The rows are grouped in 4 different ways at once. Each group adds its own fixed numbers to the row, and there is some noise. The rows also spread widely along 11 directions, which tell nothing about the answers.
Some rows, each with its group in each grouping after it:
53 9 -4 -10 38 -4 -14 -30 13 35 -28 25 0 -34 -17 46 0 -4 -35 15 -> z461 J U Zof
-2 3 10 -4 16 -33 6 27 25 -9 -12 36 9 60 2 -15 9 4 17 -5 -> z752 N C sopa
28 -34 -2 -33 21 -22 2 -3 -11 1 11 31 8 13 42 -6 -24 -7 -11 -7 -> z682 J C nesi
-8 -42 14 35 -23 13 -2 -3 4 -8 -1 23 33 -21 -36 -29 -12 -11 10 -1 -> z682 L T nesi
35 7 3 -43 42 -12 -35 0 -5 36 1 14 12 7 -14 0 -1 -20 4 2 -> z461 D Q Vese
-1 8 3 -46 1 18 -14 2 2 21 -8 7 -10 31 18 -11 -18 -33 28 28 -> z752 N T Zof
15 21 2 -23 -11 -44 14 23 -34 -2 23 -20 -16 52 44 26 -5 6 -6 -24 -> z682 L R sopa
11 16 -23 0 -33 -3 -13 -6 6 -4 16 -13 -3 13 -3 17 4 11 -5 16 -> z682 D Q Vese
-5 -8 -16 6 -21 -1 25 -12 19 -31 7 14 15 -13 19 -23 3 16 -5 -19 -> z461 X U Vese
1 -10 6 -15 1 21 -11 -26 -10 22 0 -13 21 -33 -17 -21 3 -9 14 -27 -> z752 X R Zof
-22 12 9 5 16 7 -16 -5 57 42 27 5 4 -45 19 -1 14 12 14 15 -> z682 J U Vese
1 -17 -4 -32 30 20 2 -23 -4 17 -8 -5 3 -27 17 -10 11 -2 -7 -14 -> z461 N U Vese
-17 -1 9 -20 3 2 11 -7 -14 -1 16 8 -7 10 28 9 -66 -19 12 8 -> z752 X R nesi
24 0 15 13 19 -24 -16 20 4 27 -16 13 8 4 -12 12 14 -19 -9 5 -> z461 J T sopa
5 30 2 25 -14 -18 14 -43 -10 -3 -5 1 10 -1 -48 22 -43 10 10 -21 -> z752 N C sopa
21 -28 0 11 3 11 1 -4 0 -6 -32 19 -10 -32 -2 15 -26 -16 -37 30 -> z682 X U Zof
-12 27 29 -5 20 26 -6 2 -13 28 -33 -17 -23 -35 -9 -17 -19 -18 -5 9 -> z461 D R Zof
1 8 6 -25 30 0 5 -4 7 16 -15 23 14 -30 12 -23 -7 32 -10 -30 -> z682 D Q sopa
36 17 -19 -9 -31 16 2 -22 -28 -2 -27 -4 -1 -32 -6 -24 -47 -10 -18 10 -> z682 J Q Vese
16 30 4 -2 18 -11 -11 -3 12 24 -25 23 -13 -4 -9 13 -17 12 -9 16 -> z682 J Q nesi
-1 14 -5 -11 0 -31 4 -6 7 -5 13 7 -1 41 23 8 24 10 6 -12 -> z461 J U nesi
35 1 18 15 -26 -17 -27 33 -26 17 4 -43 -11 -11 26 -25 19 -53 -8 19 -> z461 J C Zof
35 -27 -20 12 -14 27 -8 -4 26 -19 -39 23 10 1 -26 -15 15 -7 -20 27 -> z461 N C Vese
-6 10 0 10 -23 3 3 -31 -38 9 2 -44 -5 -11 -16 12 -6 6 -1 -26 -> z682 J R sopa
30 44 1 -18 -6 -30 4 24 -7 4 -5 -4 -21 24 31 3 3 -12 -11 5 -> z461 L U Vese
-13 -6 19 18 21 -13 6 -11 16 9 8 24 17 -45 -12 -3 -28 12 1 -13 -> z682 X Q Zof
-6 -4 28 33 15 -31 -28 22 -1 31 22 -1 24 20 -42 -9 26 -1 17 -12 -> z682 D R nesi
11 29 26 9 35 -41 -20 -6 -16 43 11 9 9 0 -35 12 -18 -6 6 -11 -> z682 D U nesi
-20 38 30 34 21 1 -13 20 40 40 -26 7 -10 -14 -22 4 24 6 9 9 -> z461 N T sopa
5 13 -12 1 -32 2 2 12 27 -14 17 9 11 23 13 -26 -2 -2 15 3 -> z461 X R Vese
9 41 -15 -16 -28 -4 20 -11 27 -8 11 21 15 22 17 -35 -18 20 21 -11 -> z461 J R Vese

New rows. What belongs after each?
-29 10 -7 10 -21 22 -13 -9 48 13 16 -1 7 -10 9 -9 33 36 22 5 -> z682 N Q nesi
-15 -57 3 22 -21 0 17 24 -22 -29 3 -10 -1 -17 37 -30 -22 -32 -19 27 -> z682 J U Vese
-5 23 5 -21 36 -26 11 9 37 10 7 44 -7 38 18 24 -7 35 -2 -2 -> z682 D R Zof
6 -32 -14 -30 -4 31 -13 -15 24 2 9 21 14 6 10 15 -21 -3 6 16 -> z682 X R sopa
-30 80 28 -10 35 -49 2 22 30 22 6 23 -20 39 16 -1 11 34 23 -20 -> z461 D Q nesi
-35 -41 21 18 8 11 -4 0 -19 -19 -17 8 5 -8 -33 -1 -49 -25 1 26 -> z682 D Q sopa
-15 21 8 -10 4 3 -11 -19 4 6 -6 -13 -13 -10 -11 8 6 -5 13 -5 -> z461 X Q Zof
34 10 -6 -40 4 23 -38 -2 11 25 -24 -5 -9 -12 9 -7 31 -17 -4 14 -> z461 X Q Zof
25 12 -5 -12 -3 2 -33 -1 9 17 -9 5 -2 12 -16 38 -17 -24 3 32 -> z752 X Q sopa
13 -10 -2 -3 -3 -17 -8 9 -2 7 4 7 5 16 8 16 6 -2 -5 -10 -> z682 X T sopa
-18 16 24 -11 31 0 -10 21 14 27 -8 11 -8 8 5 -2 -7 9 6 2 -> z682 D R sopa
18 -7 13 4 7 -4 -26 4 -6 10 -23 -5 -1 16 -39 29 17 -34 -5 19 -> z461 L U sopa
19 -22 4 14 12 5 -12 -10 36 6 -16 56 22 -6 -40 14 -11 2 -5 23 -> z682 L U nesi
11 19 1 17 -33 -13 -19 -5 -20 -10 -8 -21 3 28 -58 -3 15 -23 17 2 -> z461 L Q Vese
11 -15 3 -43 30 37 -30 -36 -12 33 -13 -20 -14 -44 5 23 2 -34 -9 10 -> z461 X U Zof
-37 -24 2 6 -2 27 1 -11 16 -27 -32 12 -12 10 -15 -17 18 20 -3 2 -> z682 D C nesi
-24 -24 1 -25 18 21 -6 -10 29 16 28 0 7 -11 27 12 24 23 5 -6 -> z682 D R Zof
-12 14 24 42 13 -20 17 27 -17 2 -58 2 -25 -7 -19 9 5 -3 -31 -2 -> z752 J T sopa
8 7 -4 -38 30 12 -14 -26 12 17 -11 14 -1 1 0 30 -10 -2 -5 8 -> z461 D U sopa
2 41 -9 25 -21 -4 10 6 -9 -9 -45 -10 -47 13 -17 32 1 14 -39 19 -> z682 D T Vese
27 -28 -8 34 -17 -10 3 -2 7 -8 -1 13 9 -22 1 22 -10 -9 -31 31 -> z682 J U Zof
-14 -10 9 29 -17 -3 -6 21 -16 3 -15 -26 -19 -4 -5 -13 19 -19 -9 13 -> z682 J T Vese
-32 12 29 24 8 -35 16 42 16 -9 1 2 -13 5 35 -12 2 3 3 -15 -> z752 X C sopa
16 -10 -19 -23 -38 16 -5 -5 23 -14 10 13 15 27 22 6 9 -4 10 8 -> z461 L T sopa
5 -12 21 -14 33 -6 3 0 -2 17 -1 28 13 -35 5 6 -47 -2 -4 -7 -> z682 L Q sopa
-6 -33 -14 4 -21 9 11 10 25 -50 -17 24 0 36 18 -1 11 5 -16 16 -> z461 D C sopa
17 13 9 -37 16 -15 -40 8 8 31 25 9 4 29 16 6 -7 -29 28 15 -> z461 X Q nesi
0 27 16 26 -4 -6 11 -3 -19 -6 -43 5 -16 -1 -53 -1 -19 -15 -7 -4 -> z461 L T Vese
-34 -16 15 -33 40 41 -31 -16 32 40 -3 -1 -7 -17 -5 15 15 3 21 2 -> z682 X R sopa
5 -20 13 38 2 -30 14 -9 -12 7 25 19 36 -16 -21 14 -46 1 1 -17 -> z682 N T sopa
-23 -5 34 -1 42 9 -20 26 5 39 -16 -14 -29 -24 14 20 -1 -13 -9 14 -> z682 X R sopa
36 21 -19 -35 -19 -23 0 39 25 7 38 21 13 41 66 -30 5 19 1 0 -> z682 D R Vese
29 -18 -17 5 -11 -28 14 1 -3 -19 13 31 19 22 17 11 -23 20 -16 1 -> z682 N Q nesi
-5 -12 3 2 -9 16 4 -1 -17 8 -3 -25 -24 -11 34 37 -18 -21 -19 23 -> z461 N T sopa
18 -16 18 8 3 -18 -16 8 -22 2 -10 -2 13 11 -17 -22 -7 -39 8 -2 -> z461 J C sopa
15 -29 -12 -30 3 25 -20 -27 -9 -5 -12 -6 -9 5 -6 8 -8 -37 -1 22 -> z461 J C Vese
1 18 7 25 -23 -21 19 14 -3 -6 26 -15 -17 1 41 25 -33 -12 -10 23 -> z461 J R Zof
16 11 -21 -29 -11 29 3 -16 27 -6 -37 29 8 -6 -4 -39 16 15 0 -16 -> z461 X T Vese
3 -24 34 44 -1 -18 -17 49 6 10 0 8 5 -8 -3 -14 -6 -53 1 35 -> z461 X T Zof
-31 35 22 22 28 -3 4 -31 5 16 -23 -11 -23 -34 -30 42 -7 10 -7 -14 -> z461 X U sopa
-4 32 11 -5 4 3 -21 3 -16 34 -10 -31 -30 10 -16 22 -13 -34 11 30 -> z752 J R Vese
-24 -6 -2 -12 9 -2 25 -9 -7 -33 -28 24 -13 39 -1 21 -23 4 -12 -1 -> z461 D T sopa
18 -8 7 0 1 -22 -20 15 -43 14 -5 -34 -2 19 -7 8 20 -30 -3 2 -> z752 N Q Zof
-11 33 9 -16 5 6 -2 6 21 5 -24 19 4 11 1 -39 -2 2 14 0 -> z461 D U sopa
-2 -29 5 -8 2 -14 27 -3 -18 -42 -6 19 6 13 18 -22 -23 -6 -11 -16 -> z461 D C Zof
-37 26 6 -15 4 9 -1 -47 -22 6 -4 -27 -13 19 -22 4 2 -1 29 -21 -> z461 N U nesi
7 4 9 -21 13 -17 -19 -7 14 18 30 7 20 7 2 25 4 -3 22 -10 -> z461 L Q sopa
43 4 -8 -1 -15 3 -15 2 1 12 -9 2 -8 -30 14 20 -19 -9 -28 27 -> z682 X Q Zof
-9 -18 4 20 -18 -2 8 -19 -30 -24 -22 -3 -4 18 -37 7 -13 -30 1 8 -> z461 J T Zof
-5 17 8 5 -14 -8 -18 -4 -31 18 2 -38 -15 25 -10 14 4 -28 14 13 -> z752 N U nesi
-7 -30 -17 -4 -35 21 -2 -27 1 -25 7 -9 33 21 -23 -21 26 4 18 -29 -> z461 X R sopa
-20 -3 -4 -14 -36 48 -20 -26 21 14 28 -14 13 -24 14 -8 -18 -16 30 19 -> z461 D T sopa
20 13 -3 29 -20 -20 -12 -11 -13 17 18 -30 10 -24 -22 10 29 -5 -5 -28 -> z461 X T Vese
-26 -36 24 55 7 -14 12 15 13 -8 -5 27 0 -16 -17 14 -25 -16 -10 30 -> z682 J T Zof
-15 9 8 -21 30 -10 -16 -1 10 22 1 0 -21 5 18 24 19 17 2 -8 -> z682 X Q nesi
44 -8 -11 -3 -9 -12 -6 -19 -22 -12 -23 -4 -7 16 -15 18 8 -18 -23 1 -> z461 J C Zof
2 -18 15 19 9 -29 17 4 -31 -19 -12 27 20 22 -31 0 -42 -20 -7 -10 -> z461 D T sopa
0 22 5 6 10 -10 -4 7 17 0 -19 17 1 5 -9 9 1 13 -7 4 -> z461 D Q sopa
21 5 7 45 -1 -18 -8 -11 1 9 -17 -16 1 -26 -29 27 30 6 -26 -14 -> z461 J C sopa
12 35 23 35 4 -50 0 31 5 12 13 5 11 27 -19 -3 10 1 4 -10 -> z461 D R Zof
23 -1 6 -16 15 -22 -27 -7 -12 42 27 -21 10 -21 7 11 25 -6 2 -13 -> z682 J Q Zof
-8 -1 26 5 22 -26 -15 19 10 27 17 6 4 13 4 -1 16 -28 21 4 -> z461 J T Zof
6 -18 7 1 32 -19 12 -15 0 -6 -3 45 41 18 -40 2 -24 11 1 -30 -> z461 D R sopa
35 29 -4 -7 -2 -36 9 -4 -6 0 6 13 -2 3 20 19 -34 -5 -12 7 -> z461 J Q Zof
14 42 18 -13 9 18 -29 12 60 52 -12 11 -13 -43 25 -33 23 9 11 17 -> z682 J C Zof
20 9 -15 4 -7 -3 7 4 32 -6 -22 17 0 0 23 10 26 19 -26 11 -> z461 J U sopa
-6 4 -1 -18 22 5 -9 -3 28 -11 -34 21 -32 37 -4 34 13 -11 -7 33 -> z461 X U Zof
-13 12 0 -2 -34 10 -3 -9 7 -1 3 -19 10 -11 6 -36 23 -4 23 -14 -> z752 X U Zof
-48 -18 20 8 6 5 -6 -4 -25 9 6 -33 -13 -10 -12 3 -3 -32 17 -6 -> z752 X T Vese
-8 64 -5 -4 -21 10 -4 -39 27 3 -12 2 -8 11 -46 7 2 11 28 -2 -> z461 L U Vese
-52 -14 0 -15 14 31 1 -13 24 -7 -15 5 -10 -19 3 -8 9 9 13 0 -> z752 X Q Vese
-2 -2 -8 -2 -34 -8 13 -17 -24 -21 14 -12 15 23 -7 -10 -20 7 12 -32 -> z682 X R sopa
22 -11 -12 -3 -1 10 8 1 19 -20 -24 14 -26 -9 39 44 -19 0 -43 26 -> z461 X C sopa
15 14 5 -24 14 15 -14 -4 22 30 -20 6 1 -16 10 -25 12 17 6 -13 -> z682 N C sopa
25 8 23 7 9 -23 4 -5 -40 -1 -36 4 0 -3 -42 -11 -29 -12 -8 -28 -> z682 L C sopa
1 14 -1 9 -11 11 16 -9 27 -10 -15 24 3 -26 -5 -8 -19 2 -7 11 -> z461 L U Vese
5 18 -26 -52 -11 34 -11 -18 22 -5 -29 13 -12 41 -9 -19 17 16 14 -2 -> z682 X R Vese
-5 -10 6 2 -7 -31 18 7 -27 -9 40 -15 -9 13 39 24 -33 -10 -6 -8 -> z682 X R Zof
-11 16 12 -29 -12 8 -25 4 13 19 18 -8 -1 5 10 -19 2 -15 39 10 -> z682 L Q Zof
27 -35 -16 0 -9 -25 9 -22 -13 -28 5 30 20 31 -7 3 -15 6 -9 -13 -> z682 J C nesi
21 -2 -10 -1 -12 0 -23 -8 4 2 11 6 13 10 -9 16 -3 -8 -2 19 -> z461 D Q nesi
3 0 -2 -23 5 -14 -5 16 -7 -12 -18 4 -14 42 22 8 5 -14 -3 13 -> z461 J Q sopa
-14 -9 11 35 7 -8 9 -33 -18 10 1 -2 17 -36 -48 25 -16 17 -10 -31 -> z682 D T sopa
23 37 3 0 14 -33 -12 -14 -9 34 10 -25 -14 -4 11 55 12 0 -15 -6 -> z461 J U sopa
10 9 37 26 42 -21 -18 21 -22 35 -24 5 -13 -1 -47 34 -42 -27 -17 25 -> z682 D R sopa
-4 -18 1 -12 12 6 -26 -8 3 13 -5 -7 2 -8 -7 18 19 2 -1 -6 -> z682 X Q sopa
-26 -6 3 22 -2 -17 12 -28 -4 -14 28 -13 9 2 -9 39 -5 7 -1 -12 -> z461 D U sopa
-7 -9 0 33 -27 -27 23 8 -11 -35 7 7 21 35 -19 -32 -10 -8 9 -11 -> z461 J R Vese
-5 -7 -1 34 -5 -19 4 4 38 5 12 29 26 13 -20 17 14 28 8 -5 -> z682 N T sopa
7 57 11 -61 1 -1 -23 14 -8 44 4 -31 -25 -2 53 -13 17 5 18 -17 -> z682 L Q sopa
-20 -14 28 0 18 13 -29 -6 26 19 17 7 6 -11 -17 -3 -16 -36 29 28 -> z461 D C Zof
16 -20 -7 36 -29 -3 -4 -22 -37 5 3 -35 -5 -28 -15 51 -8 -12 -30 5 -> z682 J T sopa
-6 3 4 -15 7 9 -2 5 10 24 20 -12 -15 2 39 32 -9 -7 2 24 -> z752 N R Zof
-13 -10 3 -14 1 17 12 -17 -32 -18 -24 -5 -23 16 -12 12 -41 -11 -12 15 -> z682 D R Zof
-33 12 2 -25 11 3 13 25 13 -29 -30 24 -32 46 39 -12 -2 11 -4 19 -> z461 D Q nesi
12 12 2 -10 -19 -2 -10 -12 12 -1 5 -6 7 7 -1 -2 21 2 14 -20 -> z461 L C sopa
3 12 24 -33 60 10 -30 15 22 61 -9 -6 -15 -29 29 19 27 -1 -6 -9 -> z461 X R sopa
34 55 14 -8 34 -43 -26 -3 21 43 3 0 -16 19 -14 67 37 13 -3 -17 -> z461 L C sopa
-2 17 4 -5 -20 -4 17 23 -17 -3 -29 -2 -15 8 36 -23 -16 -13 -7 2 -> z752 J T sopa
46 12 -11 14 -42 -24 6 18 2 -10 29 5 6 15 32 17 -35 -18 -14 23 -> z461 X R Zof
-27 22 6 -24 18 -1 4 -27 7 16 10 -8 -8 -7 -1 22 7 9 17 -18 -> z752 L U Vese
-12 4 -2 -4 7 1 -7 -18 4 -1 2 -8 -23 5 -9 27 -7 5 -7 9 -> z682 D C Vese
-12 -28 12 15 -2 -12 4 10 -7 -7 3 20 26 5 -13 -20 -20 -7 5 -8 -> z682 D T sopa
37 0 -17 -13 -33 9 -18 -2 -7 -3 1 -11 11 27 1 5 3 -16 0 5 -> z461 X R sopa
-5 -28 13 27 -13 -20 13 20 -18 -26 -32 17 15 20 -30 -53 17 -8 -1 -27 -> z682 X T Zof
21 -47 -10 6 1 21 -20 4 31 9 -12 5 10 -28 17 20 43 -1 -26 18 -> z752 J C sopa
9 -17 11 12 2 -29 -12 11 -6 4 13 12 15 10 -10 -1 -16 -22 8 15 -> z682 J Q Zof
